The rows of a group lie close to one hidden flat surface of 10 dimensions, which passes through zero. Surfaces can cross.
Known rows, each followed by its group:
[-14.0  10.3  -3.3  -1.5   4.5  -9.7   8.7 -18.0  -3.3 -11.5  18.0  -0.3
  17.0 -33.2  14.3  -2.5 -17.2] => D
[  8.2   8.2  67.1   0.0  22.8 -16.4 -63.1  24.3   9.2  -0.3  27.9 -15.6
 -21.2 -56.2  32.2   0.2  -8.4] => C
[-24.1 -41.8 -26.3   4.2 -19.2  21.3 -10.9  32.0  -3.5   9.9  14.3 -26.8
  -0.9  13.7 -32.8  17.9 -25.7] => C
[ -8.4   7.9  24.2  12.7  21.5   4.7   5.8   3.3  13.5  -5.1  19.1  16.2
 -11.0 -15.6   1.6   8.7   2.9] => H
[  8.2 -34.7 -24.9  10.6 -23.6 -11.8 -13.8 -10.6  21.7   5.7  -9.7 -20.5
 -32.6  14.6 -38.8 -11.1  18.9] => C
[ -9.2  -2.9  13.7  21.1  10.5 -18.8  12.7 -29.3  21.4 -44.7 -21.9 -10.6
 -11.5  -1.6  16.2 -32.8  17.4] => D
[  4.8  -5.8 -20.6 -17.5  -6.1  -8.1  -0.8  20.0   4.4  14.9 -10.7 -12.1
   8.1  32.0 -33.4 -14.9   6.7] => C
[ 16.9  26.4 -38.5  26.2  21.4  -2.4  11.3  30.9  26.6  -1.5  -3.7   7.4
 -31.9 -35.8 -17.9  16.2   2.7] => R
[  2.6 -16.2 -23.2 -26.8   8.9 -11.0 -22.5 -32.4  -8.1   8.8  -4.7 -12.5
   0.4  -8.1   3.0 -24.1   1.5] => D
[ -4.2  18.7 -50.0  21.8 -26.3 -10.9  17.8 -18.7   8.7 -22.0 -35.7   6.1
  -3.7 -24.7 -10.8  -8.8 -14.8] => R
[  8.8 -15.3 -13.6   8.1 -25.1  24.3   4.5 -15.8  -2.5  -4.4  -7.5  15.2
   1.3  10.9  11.6 -34.3  17.5] => R
[  9.8 -14.6  -0.6  24.7   9.5  -2.2  -8.1  -6.2  23.0   0.6   1.7 -11.9
 -31.8 -10.8  -8.6   6.0  21.0] => D
[-17.1 -15.7  -7.3 -14.0  27.3 -19.4 -30.1   7.1   5.4 -29.8 -37.4 -34.5
 -15.0  11.1   0.2 -32.0  -3.0] => D
[-13.0 -22.1   0.6  24.1 -25.1  -4.5  -7.4  35.3  31.3   6.9  36.0 -11.2
 -25.8 -18.7 -51.6  13.1 -12.4] => H
[ 16.6  -5.6 -15.8  -2.7   4.1 -16.2  25.2 -10.3 -10.0 -21.2 -38.6  -8.6
 -14.7  47.5  -3.4   1.3  21.8] => H
[  8.7   3.1  -3.5 -22.3  -6.5 -11.3   6.2 -14.7 -21.6  -7.5 -10.8  16.8
  -5.3  17.5   4.3 -15.2   1.0] => D
[ 41.7 -19.7 -23.8  11.6  -9.6  23.6  -6.7 -42.2   5.9  47.7  19.6  14.6
 -24.7 -14.4  -1.6   9.7  44.3] => C
[ -3.7  -2.2 -21.9 -27.8   9.6 -13.7 -13.0 -11.7  -7.0  11.3  -5.4 -12.2
  10.8  -1.7 -10.5  -7.5 -10.8] => D
[ -2.7  -5.4 -21.5  -0.9   1.4  42.1 -24.3 -16.6 -19.1  15.2 -23.1   7.1
  12.4 -11.9  35.1   1.4  -5.3] => H
[-12.9   4.7  34.9 -11.3  35.0  -7.5 -32.3  36.7  18.9  -8.3 -12.8 -10.6
 -10.5  11.8  -5.4 -17.4   2.2] => H
[ -6.7  40.7   8.4 -12.4 -14.0   8.9  32.7  -3.2   1.9  44.9  49.3  12.2
  84.3 -15.4  -2.9  29.8 -22.8] => H
[-13.9 -11.8   6.6 -17.1  20.0  11.2  14.9  37.8 -19.2 -27.0 -23.5   1.6
   0.3  60.9   2.3 -18.3   0.3] => C
[-12.5  -8.3   3.5 -19.8 -26.1  -7.7 -21.1 -12.2  -2.5   9.9 -14.8 -18.0
  30.6  18.5  -8.2 -22.3  -6.9] => R
[-12.5 -20.1 -28.5 -30.5  24.6 -31.5 -26.0   2.4   3.8   2.5   1.0 -31.4
 -16.5  -5.9 -35.1  -7.2 -15.8] => H
[  3.2  -7.3  43.9  67.2 -34.4 -32.0   3.7  -9.0  49.4 -42.9 -11.4  -8.8
 -58.5 -11.3 -19.0   4.4  21.5] => C
[-5.1  2.3 15.7 -4.2  0.6 -4.6  0.5  6.9 -0.5 -3.2  2.9 -4.4  3.2  7.2
 -2.3  7.3 -5.2] => R
[  6.7 -11.9   5.4  -0.6 -16.1  10.5   1.9  -4.7  -3.6  11.9  15.0   7.5
   7.0   9.7  -0.8  -5.8   8.6] => D
[ 13.6  -0.4  -0.1 -12.7   8.9  13.5 -42.8  48.2   3.6  18.0   5.0  -8.7
  -2.2 -14.1   7.8 -35.2   0.3] => R
[ -7.1   0.8  -7.1   7.5  -3.6  13.5   0.9 -34.1   1.3  -3.2 -26.3   4.2
  11.1   5.3  16.1  -4.0   6.0] => C
[ 25.6   5.9  -9.5  17.0 -16.6   0.6   7.7 -22.9  18.9  20.4  12.0  12.4
  -6.3 -19.3  -7.0  -5.8  24.5] => R
[-27.5   2.0  16.5 -15.8 -16.2 -40.8  12.2  -5.4   2.1 -12.8  -4.4 -23.6
  19.1  25.0 -31.7  13.2 -21.0] => R
[-12.8  -1.7   7.3  22.8  18.1  -7.4  19.8  16.1  24.2  -8.6 -49.3 -22.6
 -19.8  55.8 -39.2  53.4  12.8] => R
[-11.3   7.6   0.6   9.4   1.2  14.5  12.6 -18.7   5.7  -3.5 -11.3   2.3
  24.7   3.4  13.0  -2.6   3.3] => D
[ 23.9 -23.8 -42.5 -13.8  -4.7  15.0  22.4 -21.7 -35.6  12.9  33.1  25.7
 -21.1  -9.5   6.4  -2.1  10.6] => C
[ -3.1 -15.0   9.4 -18.1   1.6  -0.6  10.4  -7.4 -16.2  18.2  67.6   5.9
  15.1 -18.3   0.0   7.1 -12.3] => C
[-19.9 -38.6 -34.7 -27.2 -38.2  25.6 -37.6 -10.3 -28.6   9.8 -10.9 -15.9
  33.7   9.5   9.0 -44.1 -23.1] => H
[ 62.9  35.4 -11.6  11.7  10.8  -9.6  45.3 -43.8  -3.7  31.8  -0.1  14.9
   2.4   1.9  16.2  51.3  45.3] => H
[  8.3   5.4  18.0  -9.9 -10.1  -9.3  -6.3 -11.0  -3.8 -13.9 -28.7   1.7
  10.4  28.5  17.5 -42.5  16.7] => H
[  6.6 -42.5 -36.5   5.5   4.2   0.8 -12.6  33.4  22.5  19.6  18.5 -27.0
 -38.5  15.3 -55.9   6.7   9.6] => R
[ -7.5  -4.5  -9.1 -15.4 -28.6  -4.7 -13.2  -5.5  -5.2   9.6   8.9  -7.8
  28.6  -6.7  -5.2 -25.4 -16.3] => R
[ 16.3  29.5  -4.6 -13.3  14.9  -6.9 -20.8 -29.3  22.7  47.4  -9.0  -6.2
  31.0 -15.6  -3.9   3.8  18.1] => C
[ -9.6 -15.5   2.3  38.7  -8.4   7.1  46.0  -0.9  19.9 -23.5   4.7   3.0
 -16.6  25.9 -19.9  15.7  14.1] => D
[10.7 17.6 39.3  3.2 22.3  1.8  6.7 15.1 14.3 14.1 22.1 10.9  5.5  4.6
  3.2 14.3 16.6] => H
[  1.2  -9.8 -23.8 -52.1  68.0 -18.9  12.8 -65.0 -39.0 -14.7  -0.5  12.4
 -11.8  -0.6  32.3 -15.5   9.2] => C
[ -8.7  42.6  -6.7  -1.3  15.1 -20.5  20.7 -27.7   2.6 -25.4 -36.5  10.4
  19.1 -11.2  19.6  -6.1  -6.1] => D
[-34.3  18.8  13.6   2.5   9.9  -8.7  42.8  20.9 -10.2 -42.5   7.6   4.4
  23.5   3.3   6.8  10.2 -33.5] => D
[ 22.9  36.4 -29.0  10.1 -22.7  -6.7  18.0 -25.8   6.4  16.0 -37.8   1.1
  29.5  -1.6  -1.1  14.3  10.2] => H
[ 11.6  -2.1  24.6 -14.8  -2.4   6.9  -7.8   6.1  -2.1  21.3  44.0   8.1
  18.8 -10.0   8.8 -20.0   5.7] => R

New rows. What belongs after each?
[ 24.5  29.2   8.2 -15.6  11.8 -13.8  -9.5  -7.2  -3.8  20.6  -9.4  17.5
  -2.8 -10.1   7.0   4.5  10.3] => D
[ 16.5 -19.0  -6.5 -38.4   9.5 -15.6   9.6 -17.6   7.6  11.5  44.2   8.5
  20.4  20.6 -13.6 -74.4  27.6] => R
[ 19.5   5.5  12.1  -9.2   7.6  -6.7  24.2 -28.8   4.2   9.8  11.3  20.1
   8.4  21.2   3.0 -15.6  33.7] => C
[  1.6  -8.5  -9.9  -2.6  -0.6   0.7  -1.9  11.9  -7.6   4.0  15.7  -2.8
  -9.3 -11.4  -5.0   7.7  -9.0] => C
[  1.4  11.1  -4.8  15.4  14.2  24.1 -12.2 -56.6  15.7  17.1  -6.9  31.5
  -3.4 -41.7  26.4  -1.5  16.4] => H
[ -7.7  -7.8 -20.2 -11.7 -14.0 -28.0   0.3 -55.7  10.8   6.2   5.9 -10.4
  15.4 -12.2 -16.1 -18.2  -1.3] => C
[  3.5  18.4 -25.7  10.2 -36.7  -4.4  28.9   5.7  15.0  16.9 -21.2  10.0
  13.8  28.9 -45.8  22.8   0.5] => D
[ -3.3 -10.0  16.9  19.3   3.2  15.4  -5.9  34.2   6.0 -14.5 -12.2  -7.7
 -18.5  11.1   2.6   6.5   3.0] => D
[ -2.0   9.4  25.0  -3.7  14.7 -22.3  18.3 -53.3   9.1 -24.7 -22.8  11.6
   7.7  22.5  17.3 -27.2  25.9] => C
[ 20.8  28.9  -1.4  12.1 -26.7 -27.8   3.4  12.0   8.4   4.0   6.7  12.0
 -22.3 -31.2 -19.4  14.6  -6.4] => D
[  4.4  13.2  -3.9   3.7  -3.7  25.7  10.2  -1.4 -22.6  -3.9  -9.6  23.3
  11.2  -4.6  31.3  -0.2  -2.5] => C
[ -8.1   1.2 -26.2 -21.4 -30.0 -17.9   3.2   4.8  20.9  46.1  34.4 -22.3
  48.9   7.8 -58.7  -0.4 -13.4] => C
[  1.0 -12.0  -3.5  -4.5  33.2  17.6   9.7   4.3 -20.1 -18.3 -33.8  12.7
 -30.0  39.7  14.5  11.4  14.4] => D
[  4.5 -27.3 -35.2   2.4 -11.3  18.8   9.8  -3.7 -20.3  16.2  16.8  -6.7
  -4.1   2.4  -6.8  30.6  -7.6] => H
[ 11.8 -18.7   2.5 -29.6  24.8 -32.9  -3.7 -10.0  -6.7  -9.3  -3.8 -17.0
 -17.1  32.7  -9.7 -23.0  18.3] => H
[-12.0  14.5  -5.2   0.0 -21.7   9.8  24.3   5.2 -34.2 -32.3 -19.7  29.0
   6.9   7.8  22.3  -2.4 -25.2] => D
[ -3.3  20.1 -31.4  -6.8   4.4 -27.0  22.0 -49.4  14.1   8.6  -2.7  -2.3
  19.4 -19.2 -16.4   4.4   0.1] => D
[ -9.8  -1.4  54.5   6.8   4.9 -37.7 -20.2 -36.6  41.8 -11.9  -4.7 -22.4
   3.9   6.0  -4.8 -19.0  18.9] => C
[  5.1  -8.3  13.5   9.6   3.0 -10.5  24.0  16.7  -0.6 -43.0   9.0  16.4
 -29.3  14.2   3.3 -32.9  12.3] => R
[-12.6  19.3  30.4  28.2  20.0 -14.8  33.2  14.2  15.9 -32.2  22.7   1.3
  -5.1 -19.3   5.3  19.8  -5.8] => D
[  5.0  -1.0   6.5  23.2   3.3   1.6   5.9  -8.9  17.6  -8.2  -7.3  -1.1
 -16.0  -3.9   2.8   0.8  17.3] => D
[-38.5 -29.4 -21.1  38.1  -1.7  38.8  10.8 -28.0  51.7  16.4  -8.8  13.5
  -9.7  15.8 -47.2   8.4  18.1] => H
[-16.4  -9.8  -8.2   3.3  16.7  -7.2  14.1  -9.7   8.5 -12.8   2.0 -12.8
   1.3   7.1  -9.6   3.1   0.3] => D
[ 34.0   3.4 -28.8  -8.0  21.1   0.0  10.9 -29.7  28.8  32.6  12.6  15.0
   1.5   0.8 -13.3 -30.6  46.4] => R
[-36.6  -1.8 -29.7   8.0  -1.4  19.2  -8.0  24.6  -8.2 -18.7 -29.1  -7.9
   2.2 -10.9  -2.7  14.5 -40.4] => H
[-16.8  27.4 -14.3   8.8 -45.3 -28.1  -5.9   2.2  35.3  -5.0 -35.1 -12.2
  28.5  -4.5 -35.4 -32.1 -12.9] => H
[-18.4 -10.8 -18.3  38.5  -0.7  -2.5  -1.5   6.0   3.1 -38.4 -24.7 -11.7
 -50.0 -29.2  -0.5  38.0 -25.1] => C
[ -8.8 -13.2  13.8 -19.6 -42.8 -19.7 -50.5 -25.4  28.2  30.0   4.9 -34.3
  44.7   1.0 -22.1 -49.1  -0.8] => C
[ 17.0   7.5  -5.6   1.7 -28.3  -6.4  24.3  34.2 -12.9 -15.3   3.5  18.8
 -10.9  16.9 -10.7 -24.4   5.9] => C
[-28.5  -5.7 -18.1  -1.9   6.8   2.7  -7.8 -21.0   8.9  -4.4  -0.6   3.2
  -1.3 -21.6 -10.5  -9.8 -15.8] => H
[-21.6  -1.5  -2.6  -5.7 -18.0 -20.5  22.6 -28.6  -4.6 -24.7  11.2   2.2
  18.2  -2.1  -3.8 -14.0 -20.0] => C
[ -4.8  16.4  -8.2   0.3  -8.5   8.7  19.9   1.4 -20.0 -18.4  -9.0  19.4
   9.7  -5.8  21.7  -5.6 -13.8] => C
[-29.2 -20.4 -12.2  -2.1  -6.5  -1.5 -38.9  17.1 -14.5 -39.3 -39.3 -26.5
 -17.3  -8.4  11.9 -16.7 -34.5] => C
[ -2.9 -22.5  22.6   1.1  -4.0   5.7 -13.4 -32.3  -9.0   2.8  36.3   2.8
  -0.8 -27.1  25.9  -3.4  -2.4] => C
[ -8.6  -4.6  -1.5  -0.1  13.9   2.7  -4.7  13.8  -2.5 -14.4 -28.5  -7.8
 -11.3  22.2  -0.4   3.3   0.5] => R
[-19.6  -6.3  26.7  -3.4  30.9   5.5   3.1  11.8   5.7 -15.5   2.0   6.8
  -7.1  17.9   3.3  -6.6   2.4] => H
[  2.9  23.1  28.3 -37.8  57.8   7.4 -29.3   4.8   8.1  54.1  26.4  -4.2
  38.1 -13.8   9.2  13.8   3.9] => H
[-51.8 -20.0 -40.7  29.0  -5.7   6.3  22.7  11.5   2.0 -57.6 -35.1 -28.0
  -3.9   4.6  -8.2   6.2 -36.6] => D
[-17.3  51.6  -8.0 -13.3  11.9 -14.5   4.1  -4.9  -1.5  -6.1 -19.3   5.3
  41.6 -34.7  14.9   4.3 -32.7] => H
[-14.3   5.0  -4.3   3.8  -5.9   3.5  -3.5 -10.9  22.5  21.0  19.3 -20.7
  45.2 -21.2  -7.2  -1.2  -9.6] => D
[-12.8  -9.2   5.2  36.7  -2.7  34.9  -1.1  -6.7  29.3   5.7  -7.9  18.2
 -17.6   0.6 -10.0   7.8  17.4] => H
[ -4.4   8.6 -14.9 -21.4  26.5 -14.5   1.1  -9.9 -13.1  -3.3  -7.5  -1.4
  -2.5  -6.5   2.5   8.1 -11.0] => D
[ -4.7   1.4  -1.0  21.1 -10.5 -17.3  25.4  -0.9   8.4 -31.9  -2.0   3.5
 -20.1  -1.2  -9.9   0.7  -0.7] => D
[ -1.5  28.2   3.6  21.4 -11.0  -5.4  33.3  -6.9  14.1  -3.7   5.4  14.2
  16.6 -12.0  -5.3  16.9  -3.7] => D
[  3.8 -14.2 -28.2   2.6 -42.3  12.1  17.8  -0.8 -18.9  12.4  12.8  -5.7
  22.8   8.7  -5.7  13.6 -11.4] => H
